The rows are grouped in 4 different ways at once. Each group adds its own fixed numbers to the row, and there is some noise. The rows also spread widely along 9 directions, which tell nothing about the answers.
In the rows, 128 means zero.
Known rows, each followed by its group in each grouping:
[191 124 179  97 160 100 120  80 120 121 138 102 129 164 125  87 120 148
 175 168 138 126 146 145 111  95 126  83 101 121 147 143  26 114]  C j_394 sodum (0)
[178  97 139  81 114 103 133 167 109 126 145 115 155 128 118 148 116 166
 114  80 127 113 154 137 153 156 105 155  91 143 111 173  73 145]  C j_479 bama (1)
[142 103 114  22 127 106 145 143  68 116 104 129 147 157 130 108  72 154
  82  83 111 172 151 171 147  98 112 164  78 121 162 192 105 124]  P j_44 noro (2)
[182 149 153 109 148  79 141 103  66  62 121 142 162 154 134 142 167 135
 140 167 132 120 172 136 140 134 162 147 140 104  86 138  69 156]  P j_479 gelop (3)
[176  96 180 111 138  84  79 127  80 114 133 138 164 134 124 182 158 167
 133 106 147 117 168 138 143 123 112 136 124 157  84 164  77 120]  H j_44 noro (2)
[149 127 159 135 136  91 129 166 110 106 107 159 165 149  98 182 111 150
 167 110 126 136  92 154 146 108 112  93 148 130 132 182  98 118]  A j_498 sodum (1)
[ 99  93 127 125 127 127 145 129  80  91  97 143 137 147 121 127 139 136
 100 139  90 126  97 107 165 147 155 201 102 116 128 159 148 147]  H j_394 fesav (3)
[137 142 116 109 149 101 148 152  75 100  92 186 126 130 103 145 167 145
 146 158 113 118 134 167 123 116 170 131 137 112 130 143 142 126]  A j_498 bama (0)
[152 100 174 130 160  84  77  80  78 120 125 157 129 150 132 128 166 145
 152 173 146 115 142 138 114  89 145  92 137 144 104 137  76  98]  C j_227 vatiz (3)
[163 156 159 131 159  89  99  89  81  87  69 167 152 167 102 142 156 122
 118 175 114 109  99 135 132 124 139 169 113 128 100 161  98 117]  A j_227 gelop (2)
[178 139 133 106 142 122 135  71  87  99 110 145 135 153 128 114 150 102
 117 176  97 134 128 126 152 150 156 158 131 102 124 143 108 138]  A j_44 vatiz (1)
[146 133  97  70 122 125 139 114 100 161  87 144  88 167 117  85  99 116
 105 137  68 158  99 172 136 116 129 158  89 133 216 143 134 104]  H j_44 fesav (1)
[148 138 127  82 147 112 153 163 135 126 113 131 141 141 113 114 139 153
 177 145 121 128 131 170 116 107 143 132  81 126 149 146  62 130]  P j_498 noro (0)
[127 102 144 127 151 111 104  83  98 148 128 148  98 140 126  94 170 110
 133 162 109 115 120 108 130 116 159 139 126 132 137 109 127 115]  P j_479 fesav (1)
[134  83 113  85  94 133 114 168 113 181 166 129 100 103 117 128 143 171
  91  86 114 119 176 149 140 150 107 157  78 161 158 136 133 131]  A j_394 vatiz (1)
[131  74 163 112 142 103  51  71  83 160 114 137 134 136 108 113 157 132
  93 138 125  90 113  92 105 106 120 173  67 144 112 140  98 106]  C j_479 noro (0)
[149  88 128 114 118 108  91 111  79 171 138 163  82 114 126 144 177 143
  99 123 113 103 186 136 133 136 150 151 145 146 148 102 164 118]  A j_479 fesav (0)
[ 95 103 111  88 132 108 109 130  57 151  87 186  93 142 114 109 126 128
  91 127  87 151 112 158 129  89 147 161 113 136 176 138 177 101]  P j_44 fesav (0)
[149 141 119 101 131 101 116 131 136 188 102 166  99 164  94 110 122 113
 142 144  82 116  76 161 106 106 121 123  79 156 206 144 115  78]  C j_479 bama (1)
[154 156 128 102 138  89 178 171  94  60  95 174 167 153 123 168 132 147
 172 157 118 151 134 186 154 111 156 101 151 103 125 169  91 137]  C j_498 vatiz (3)
[105  62 163 112 134 124 122 183 107 104 151 116 121 114 131 114 114 182
 130  70 151 126 148 126 155 129 125 121 108 130 106 175  87 147]  C j_227 gelop (0)
[ 79  91 153 108 148  84  89 140  43  88  60 183 175 146  93 149 133 143
 108 134 115 131  63 133 116  80 131 168  88 130  93 193 120 107]  C j_44 noro (0)
[157 104 175 114 150  72  83 105  52  91  98 163 166 145 114 181 151 160
 136 128 151 130 154 146 132  88 129 110 151 132  81 172 102 112]  H j_498 noro (2)
[160 169 139 118 163  86 185 128  98  58  73 172 142 168 137 137 147 120
 182 185 108 144 117 176 150 103 188 102 176  97 139 149 110 125]  C j_479 fesav (2)
[147 114 160 145 137 103 112 110  80 122 137 163 100 132 130 139 172 125
 131 128 121 116 169 114 141 130 162 117 167 119 127 118 141 135]  P j_479 gelop (0)
[ 93  53 140 106 126 122  67 102  64 157  94 173  99 139 107 121 117 130
  66  92 101 124 110 109 138 102 122 153 109 134 162 155 179 106]  C j_227 noro (0)
[ 83 110 121 108 167 137 136 111 122 128 106 144 107 149 111  41 139 106
 139 174 100 133  51 131 115  92 158 141  75 109 163 151 116 104]  A j_227 vatiz (1)
[165 112 132 112 118 133  99 122 106 146 135 118 103 119 111 128 173 156
  86 113 106  85 167 113 144 186 126 204  72 152 126 117 110 154]  H j_227 gelop (0)
[136 127 126  77 164 130 134  88 103 116 135 126  94 137 137  27 174 126
 128 185 121 124 167 142 119 113 180 159  77 105 132 112  89 127]  C j_44 gelop (2)
[ 93  57 153 135 116 127  56 118 102 175 146 136 107 128 110 112 145 157
  83  91 124 102 126  96 133 126 113 174  65 153 127 143 124 109]  H j_498 gelop (3)
[166 107 141 136 130 125 181 144 121  61 136 124 147 138 158 150 148 136
 141 127 114 115 158 103 201 184 174 156 167  94 105 143 108 183]  C j_479 fesav (3)
[109 116 104  91 119 122 151 166  61  77  89 157 167 134 103 145 122 134
  77 108  85 136 102 125 175 151 134 201  98 106 124 175 163 158]  C j_44 sodum (1)

New rows. What belongs after each?
[ 75 140 132 134 170 104 103 117  81 106  78 175 130 142  88  82 187 112
 131 190 104 107  58 125 103  95 163 175  69 128 111 133 123 114]  P j_227 gelop (1)
[149 121 176  95 163 100 137 118 120 102 112 111 136 173 120  85  78 158
 179 132 138 160 105 163 109  75 124  75 101 110 148 184  27 106]  H j_498 gelop (0)
[ 96  51 149 126 117 107  69 142  77 144 126 141 137 125 122 147 152 168
  83  94 122 112 117 105 148 139 113 199  81 164  95 158 122 120]  H j_44 fesav (3)
[108 101 136  73 133 110 144 178  98 105 123 131 136 141 119  93  90 159
 133  97 125 160 116 166 135  97 116 123  81 122 135 184  79 123]  C j_44 gelop (1)
[126 117 162 150 158 114 116 148 127 110 144 143 155 121 118 131 199 142
 182 168 137 107  98 124 126 133 149 141 103 138  73 144  66 130]  A j_44 vatiz (1)
[136 120 168 145 159  81  88  62  49  96  85 181 147 157 108 149 167 113
 120 170 115 103  96 106 119  94 156 140 152 110 108 145 139 109]  A j_479 sodum (0)
[122  83 183 156 148 113 104 134 119 119 136 138 142 140 122 147 131 154
 146  97 140 118 109 109 157 112 129 107 132 135 122 174 110 118]  H j_498 sodum (2)
[134 122 157 112 155 119 167  89  54   9  98 123 168 152 134 109 137 141
 101 155 120 136 141 100 174 147 167 185 122  67  63 179 109 179]  H j_394 gelop (2)
[128 106 177 131 170  87 100 108  89 108 135 136 135 132 121 114 177 149
 174 161 146 104 121 126  96  83 157 106 119 127 107 136  81 111]  H j_479 sodum (0)
[145 132 156 143 148  91  93  74  59 108  75 196 129 161 107 172 176 112
 135 171 101 124 122 130 135 101 159 120 166 123 136 140 164 103]  H j_394 noro (2)
[145  94 159 116 143  95  65  68  65 140 128 148 108 140 116 103 151 141
 120 145 137 122 163 130 116 101 132 107 127 127 101 127 102 109]  C j_498 gelop (1)
[138 134 124 142 132 144 159 143 114  84  99 139 142 144 106 145 147 116
 117 128  85 110  86 100 187 180 149 180 119 107 146 155 151 167]  H j_227 sodum (1)
[206 121 158  88 112  86  71 104  86 159 137 133 135 128 113 167 163 171
 107 140 127  99 187 155 112 138  98 142  84 172 112 132  59 121]  C j_394 vatiz (0)
[148  93 143 130 134 114 123 179 115 114 153 134 135 104 122 150 185 167
 150 112 143  83 165 120 155 166 141 141 116 147  76 140  94 155]  C j_227 bama (1)
[130 132 109  64 142 117 160 101  76  90  79 141 126 158 126  76 122 132
  98 168  95 145 130 158 141 108 157 173  93 101 150 150 127 128]  C j_394 fesav (2)
[142 126 115  97 136  96  84 134  83 176 122 170  89 119 104 135 208 148
 157 154 121 107 170 183  90  91 144 112 117 168 160  97 137  94]  H j_227 noro (1)
[ 67  65 146 152 150 136  87  73  70 114  94 166 129 146 108  94 159  91
  95 144  93 122  55  61 148 119 161 186 106 107 119 151 176 122]  H j_44 noro (1)
[123 102 132 134 154 125 132  80  88  99 117 157  99 145 145  85 185 110
 134 183 106 122 140 103 158 133 194 152 151  98 124 108 140 138]  C j_44 fesav (3)
[114 107 143 113 162  94  83  69  52 120  78 186 111 156 121 100 161 117
 107 180 106 133 107 142 124  82 163 148 129 131 123 134 145  86]  C j_44 fesav (2)
[119 142  85  65 128 113 154 120  46  79  88 153 155 143 104 104 156 139
  71 169  91 122 128 137 136 126 161 229  69  97 134 147 152 151]  A j_394 sodum (3)
[151 161  88  92 127 112 152 148  82 121  77 182 108 134 111 141 168 129
 111 164  77 125 140 178 141 147 167 187 123 125 162 117 158 134]  A j_44 fesav (0)
[120  59 146  78 126 122  99  83  70 118 108 126 148 150 127 103  97 124
  43  88 110 128 117  85 160 128 122 201  81 106 127 182 135 135]  C j_479 noro (2)
[119  87 124  81 111 113 119 168  74 125 147 120 140 111 109 135 137 181
  94  87 126 120 162 137 141 131 112 171  77 141 120 155 125 146]  H j_394 sodum (1)
[201 134 117  51 117  94 123 114  73 138  91 163 129 163 120 156 101 140
  92 110  95 153 173 186 148 115 117 147 130 133 177 164 129 115]  A j_44 noro (2)
[134 123 157 162 153 110  66  82  94 151 122 184  77 130 108 106 225 115
 154 189 120  93 141 125 102 114 173 124 132 141 125  84 130  99]  C j_44 gelop (0)
[106 150  89  97 119 137 190 175 106  78  96 154 129 142 113 107 148 138
 114 148  80 132 118 145 156 152 166 201  76  97 154 145 140 161]  C j_394 gelop (3)
[180 174 141 117 152  89 101 115  96 115  98 167 147 135 106 149 212 132
 155 214 109  97 135 164 101 132 154 159  88 151  97 115  67 119]  C j_44 vatiz (0)
[177 107 159 150 120 113  68  80 123 202  96 173  78 172 110 156 114 106
 117 123  78 126  89 130 143 130 113 124 143 168 203 134 137  80]  A j_44 fesav (0)
[144 126 164 111 159  85 103 113  49  54  80 148 188 141 102 159 161 152
 108 156 130  96 111 121 135 125 132 179  97 124  60 169  90 145]  C j_227 sodum (0)
[162  79 151 109 127 119 107 148  98 132 146 117 134 118 129 162 148 166
 112  82 135 105 177 112 166 160 121 154 114 142 107 147 100 160]  P j_227 noro (0)
[ 98  77 142 117 157 126 119  85  56  90 109 146 129 143 124  83 143 115
  74 134 109 119 101  68 157 139 167 195 104  93  90 162 148 145]  P j_44 bama (0)
[165 125 148 103 130 126 153 150 131 111 124 120 122 144 124 119 105 152
 141 112 121 134 148 145 154 145 131 126 105 112 142 158  70 151]  C j_498 gelop (0)
[103  48 172 112 150 107  76  84  66 119 103 118 137 157 123  95  89 149
  96 103 129 139  77 107 139  92 106 142  98 135 107 190  94 107]  H j_227 fesav (1)
[203  97 176 121 129 106 105 107 103 110 170 114 158 138 153 166 149 154
 126 115 137 117 186 104 173 172 120 145 131 140  77 149  49 158]  P j_44 vatiz (3)
[157 155 162 141 139  94 128 170 140 142 129 159 121 146 107 157 157 143
 187 137 115 111 115 160 115 119 135 112 113 158 156 133  73 115]  P j_479 gelop (0)
[208  92 168  96 108  91  96  96  61  98 118 117 186 163 122 203 107 169
  80  92 120 122 168 109 167 166  84 177 107 137  92 186  77 153]  H j_394 noro (3)
[149  75 194 145 148 103  50  96 111 162 161 145 126 131 127 133 170 149
 134 126 147 108 134 115 125 113 116 127 115 169  95 148  75  92]  A j_44 vatiz (2)
[172 116 174 135 167 102 132 102  85  66 130 135 158 132 139 140 195 132
 168 169 141 112 164 108 147 141 173 136 150 103  63 129  73 163]  P j_44 noro (0)
[169 107 170 149 121 105 135 146 106  91 130 160 138 164 133 182 107 139
 141  91 113 147 134 124 188 151 129 114 181 119 133 177 106 144]  A j_44 gelop (3)
[188 135 148 107 146 115  91  69 115 153 127 106 105 148 112  85 158 132
 126 167 114 100 141 132 114 141 121 156  72 149 140 113  60 123]  H j_227 gelop (1)
[212 115 166  69 149 110 149  69  77  62 117  97 156 163 149 110  89 148
 110 142 132 146 160 142 154 133 131 128 129  89 104 181  43 153]  A j_227 vatiz (0)
[117  70 116  62 137 123 105  94  31 117 124 128 110 122 125  77 149 156
  49 119 120 119 166 115 132 131 151 205  74 113 105 150 144 138]  H j_44 bama (0)
[145  97 136 115 121 131 102 114 107 145  99 164 122 154 117 142 125 113
  91 106  90 126 111 114 169 139 131 171 112 133 162 156 154 122]  C j_44 noro (2)
[118 117 118  91 149 143 157  90  90 102 106 145  96 154 133  52 126 103
 114 155  88 144 121 121 149 110 179 140 125  75 186 132 156 135]  C j_44 sodum (0)
[ 64  58 147 138 123 107 105 193  77 107 102 172 156 134 110 182 132 166
 117  70 123 127  80 120 156 109 123 154 113 144 116 196 148 126]  H j_227 noro (3)
[131  78 135 113 138 153 134  81 104 131 144 108  92 136 127  67 142 133
  89 128 103 108 140  78 149 162 158 180  85 106 144 137 129 147]  H j_394 bama (0)
[171 112 145 123 138 138 120  65 112 125 115 132 119 168 124 100 108  90
 108 135  82 131 102  95 170 146 134 141 126 106 171 141 128 129]  C j_44 sodum (1)
[156 125 123  68 119 101 151 138  66  94 107 161 144 141 131 148 114 144
  86 111 106 148 159 162 164 127 139 147 133 111 140 171 138 137]  C j_479 vatiz (2)
[134 136 109  66 146  91 161 127  29  49  76 162 164 155 133 129 138 141
 100 162 106 155 137 160 153 114 163 187 121 101  98 161 116 146]  P j_44 fesav (3)
[188 134 156 121 108  74  92 166 115 158 114 155 151 158 102 223 139 173
 166 110 113 117 137 177 121 118  90 111 109 186 159 164  72 102]  H j_394 noro (3)
[137  51 165  67 130  89 103 125  62 108 152 105 168 131 135 126  98 169
  98  71 153 142 163 117 144 103 100 132 107 125  84 185  77 144]  P j_479 noro (1)
[143  86 182 175 132 104 119 134 106  82 108 148 162 161 136 189 124 141
 145 110 114 130  81  97 191 154 128 139 161 134  99 185  96 135]  H j_44 fesav (3)
[184 101 157  90 143  87  98 120  70 105 129 114 145 124 131 150 155 176
 111 125 145 103 186 141 142 144 120 162 109 152  68 144  60 148]  P j_227 fesav (0)
[124 108 131  98 140 122 137 157 135 146 111 116 126 151 118  94 100 140
 140 116 103 133  78 148 142 121 115 147  71 150 164 159  83 123]  P j_227 fesav (1)
[155  91 170 154 156 139 126  74 116 129 121 146  85 169 138 110 105 100
 129 116  99 127 100  79 177 144 153  93 173 106 174 150 141 129]  P j_227 bama (0)
[110 102  87  42 125 131 136 137  98 162 139 119 107 123 116  54 146 146
 101 131 105 133 156 148 112 112 137 183  35 126 167 128 123 133]  P j_394 noro (1)
[125 142 144  93 135  94 168 185  98  73  72 157 160 162 100 147  73 158
 143 109 110 162  81 182 140  97 122 126 108 104 144 210  87 126]  A j_498 gelop (0)
[142 166 152 114 154 100 172 154 108  50  62 155 194 170  98 159 133 140
 166 163  99 137  65 152 143 119 148 159  94 114 119 197  82 137]  H j_394 noro (2)
[186 135 153 141 151 113 163 120 112  65 116 136 162 143 123 148 171 125
 149 158 118  90 124  99 159 181 171 169 137  95  81 152  87 166]  A j_479 bama (0)
[108  89 100  81 107 139 123 136  86 148 135 136  91 124 124  88 129 155
  70  96 105 136 167 137 146 133 140 181  79 116 169 134 154 138]  H j_498 gelop (3)
[173 144 144 146 125 127 151 131 126 106 127 143 141 145 120 169 151 119
 142 142  89 121 120 112 178 182 139 142 131 125 131 143 109 160]  P j_394 vatiz (1)
[181 138 128 137 117 123 133 105 108 129 111 163 123 169 120 167 129 104
 103 124  73 123 122 112 186 175 137 164 150 115 185 139 158 138]  A j_44 sodum (3)
[189 180 136  98 148  73 132 120  53  70  86 155 158 145 108 156 174 136
 135 177 116 121 161 167 132 135 148 149 124 124  83 134  87 149]  P j_227 gelop (1)
